There are 3 ways to turn a row about zero (a turn may also mirror it). The second row of each pair is the first, turned, with some noise. The first 30 pairs use one turn. New pairs use 3 turns, one after the other, and a turn may come again.
(in the rows, 128 means zero)
Known pairs, each followed by its turns in order:
[159 129 117 118 158 123 119 139 126]
[150 111 127 115 133 156 113 126 152]
Q_886

[130  73 158  47 119  95 127 125  96]
[109 200 157  79 123 179 137 147 146]
Q_451

[ 83 148  99  80 129 174 145 179 143]
[160 105 128  78 126  86 142 140 201]
Q_554

[128 115 168 155 147  71 133 107 134]
[132 158 110 170 110 150 101 166  87]
Q_554

[127 146 113 106 148  84 133 132 120]
[143 118  81 139 146 146 134 150 133]
Q_554

[156 125 112 124 157 109 153 141 126]
[126 155 123 134 177 118 122 133 131]
Q_451

[122 159 120 122 190 120 108 111 168]
[119 135 157  91 113 133 109 129 195]
Q_886

[156 149 120 111  81 125 209 133 127]
[ 99 180 110  74 155 142 160 142 140]
Q_554

[107 171 169 142 141 116 140 114 135]
[127 166 162 130  82 123 139 112 134]
Q_886

[109 106 108 127 117 139 128 101 138]
[138 130 151 140 110 139 160 118 137]
Q_554

[ 91 164 173  96 116 149  82 107 124]
[157 113 135 127  66 182 149 107 112]
Q_451

[ 98 167 171 115  73  67 127 115 124]
[ 85 133 160 134  97 180 104  87  84]
Q_451

[106  79  60 109 160 108  92  77 131]
[160  92 128 199 120 174 178 106 155]
Q_554

[ 94 162 109 131 131 120  67  53  76]
[177 149 144 175  42 134  84 103 143]
Q_451

[ 94  69 134 132 130 139 150 129 134]
[109 106 139 105 127 136 121 176 159]
Q_451

[139 143 130 124 114  97 142 135 141]
[141 135 143 114 140 123 140  98 125]
Q_886

[120 186  53 124 105 126 139 142 122]
[176 116 177 130 152  88  96  95  93]
Q_451

[ 90  99 137 128 123 172 126 154 149]
[137  77 126 100 119 138 142 152 147]
Q_451

[148 209 129 142 140 122  92 137 134]
[144 121  73 104 139 116  89  81 101]
Q_554

[115 126 118 153 151 135 121 116 129]
[135 113 122 155 121 118 120 137 144]
Q_451

[ 47 124 123 133 140 118  90 144 141]
[196 110 129 154  92  81 128 146 133]
Q_554

[116 103 108 141 136 128 132 193  92]
[138  70  85 160 118 136 155 132 136]
Q_886

[115 107 127 141  86 162 128 138 113]
[108 120 121 172 144 114 133 144  96]
Q_886

[158 128 173 111 143 172 125 103 115]
[148 154 144 139 117 161  93 160 106]
Q_886

[123 167 138 138 188 143 130 115 151]
[122 148 166 125  97 146 117 136 183]
Q_886

[182 143 124 116 151 106 209 125 139]
[107 170 125 155 190 109 134 160  80]
Q_451

[133 155 100 111 108 124 131 108 125]
[104 128 147 107 154 142 142 122 118]
Q_886

[ 87 140 118 113 158 119 147 155 141]
[172 124 115 125 131 119 121 157 161]
Q_554

[111 134 131 148 109 154 170 167 175]
[149 145 149 177 146  84 160 132 153]
Q_886

[ 47 127 149 141 121 145 137 140 128]
[187 136 159 112 102  87 128 157 124]
Q_554

New pairs, each followed by its turns in order:
[126 133  47 116 122 129 109 107  99]
[127 138 149  89 124 156  77 141  78]
Q_451 Q_886 Q_886

[122 106  98 120 136 114 100 151 113]
[133 105 153 118  99  98 139 122 135]
Q_451 Q_554 Q_451

[130 134 123  70 117 125 158 120 131]
[123 134 108 137 193 140 128 140 120]
Q_554 Q_886 Q_451

[107 150 176  88 130 128 142 136 140]
[171 151 130 101 102 122 120 164 115]
Q_451 Q_554 Q_886

[126 112 145 133  64  88 116 100  78]
[133 165  81 105 151 130 127 196 121]
Q_886 Q_554 Q_451

[112 104 127 149 146 159 110  67 107]
[141 121 167  85 141 107  82 114 109]
Q_554 Q_451 Q_451

[149 113 100 117 127 114 182 205  63]
[195 113 128 120 160  81 118 211  97]
Q_451 Q_886 Q_886

[106 129 128 143 114  51 124 120 102]
[159 153  92 176 164 155 132 145 152]
Q_554 Q_554 Q_451

[107  79 188 170 181 108 143 139 147]
[118 139  74 139 122 103  69 100  71]
Q_554 Q_886 Q_886

[136 135 137 139 127 113 113 192  82]
[156 107 139  95 138 186 153 132 154]
Q_451 Q_886 Q_451

[182 138  47 138 131 156  93 153 129]
[135  78  90 195 122 138  92 119  92]
Q_451 Q_451 Q_451

[175  70  55 159 160 128 157 109  95]
[130 160 163 180 207  89 138 108 169]
Q_554 Q_451 Q_554

[137  47 101 146 128 117 130 120 107]
[115 153  82 171 150 101 171  91 145]
Q_451 Q_554 Q_554

[165 163 140  99 123 150 138 132 144]
[143 109 149 160 139 134  93 112 102]
Q_886 Q_886 Q_886

[157 119 144 119 123 119 136 119 137]
[129 108 116 139 111 139 102 134 119]
Q_451 Q_451 Q_886

[198 132  59 128 123 142 162  47 152]
[177  85  62 194 144 147 141  70  95]
Q_554 Q_451 Q_886

[143 118 126 158 136 156  50 150 120]
[129 152 114 138  57 109 157 129 163]
Q_886 Q_451 Q_554

[169  47 155 160  79 158  47 120 129]
[102 145  18 169  90 154  80  88 140]
Q_886 Q_554 Q_886

[133 139 125 131 107 136 109 177 107]
[170 133 134 104 141 153 140 128 138]
Q_451 Q_886 Q_451

[137 107 142 102  92 127 116 161 118]
[126 122 154  90 144 118 148 152 119]
Q_451 Q_554 Q_451

[125 118 161 209 139 125  87 133 156]
[169  89 107 155  97 151 172 145  78]
Q_886 Q_886 Q_554

[129 160 135 117 147 169 183 141 143]
[108 123 114 112 181  77 125 152 111]
Q_554 Q_554 Q_886

[153 123 113  98 209 119  75 138  87]
[118  85 122 185 182 109  88 175 139]
Q_886 Q_886 Q_554

[100 116 130  47  67 170 123 118 132]
[149 134  95 100 197 169 135 111 199]
Q_886 Q_554 Q_451

[141 125 118 209 174 127 141 104 106]
[111 109 168 119  84  79 127  86  99]
Q_554 Q_886 Q_554

[173 188 132 132 121 160 142 117 156]
[108  67 135 127 102 101 137 109  89]
Q_886 Q_554 Q_554

[134 100  94 183 116 144 128 123 149]
[ 98 153 176 119 110 119 123 121  94]
Q_554 Q_886 Q_886

[108 137 123 186 138 101 139 131 111]
[110 150  98 148 125 133  95  82 115]
Q_451 Q_554 Q_886

[ 84 167 132 117 104  83 174 145 131]
[116 105 153 139 211 118 129 131 125]
Q_451 Q_451 Q_886

[ 67 113 125 155 108 136  95 134 131]
[ 95 106 170 100 134 154 144 160 106]
Q_451 Q_451 Q_451

[116 102 126 143  77 162  99 140 127]
[136 176 136 105 138  90 155 154 154]
Q_451 Q_554 Q_554

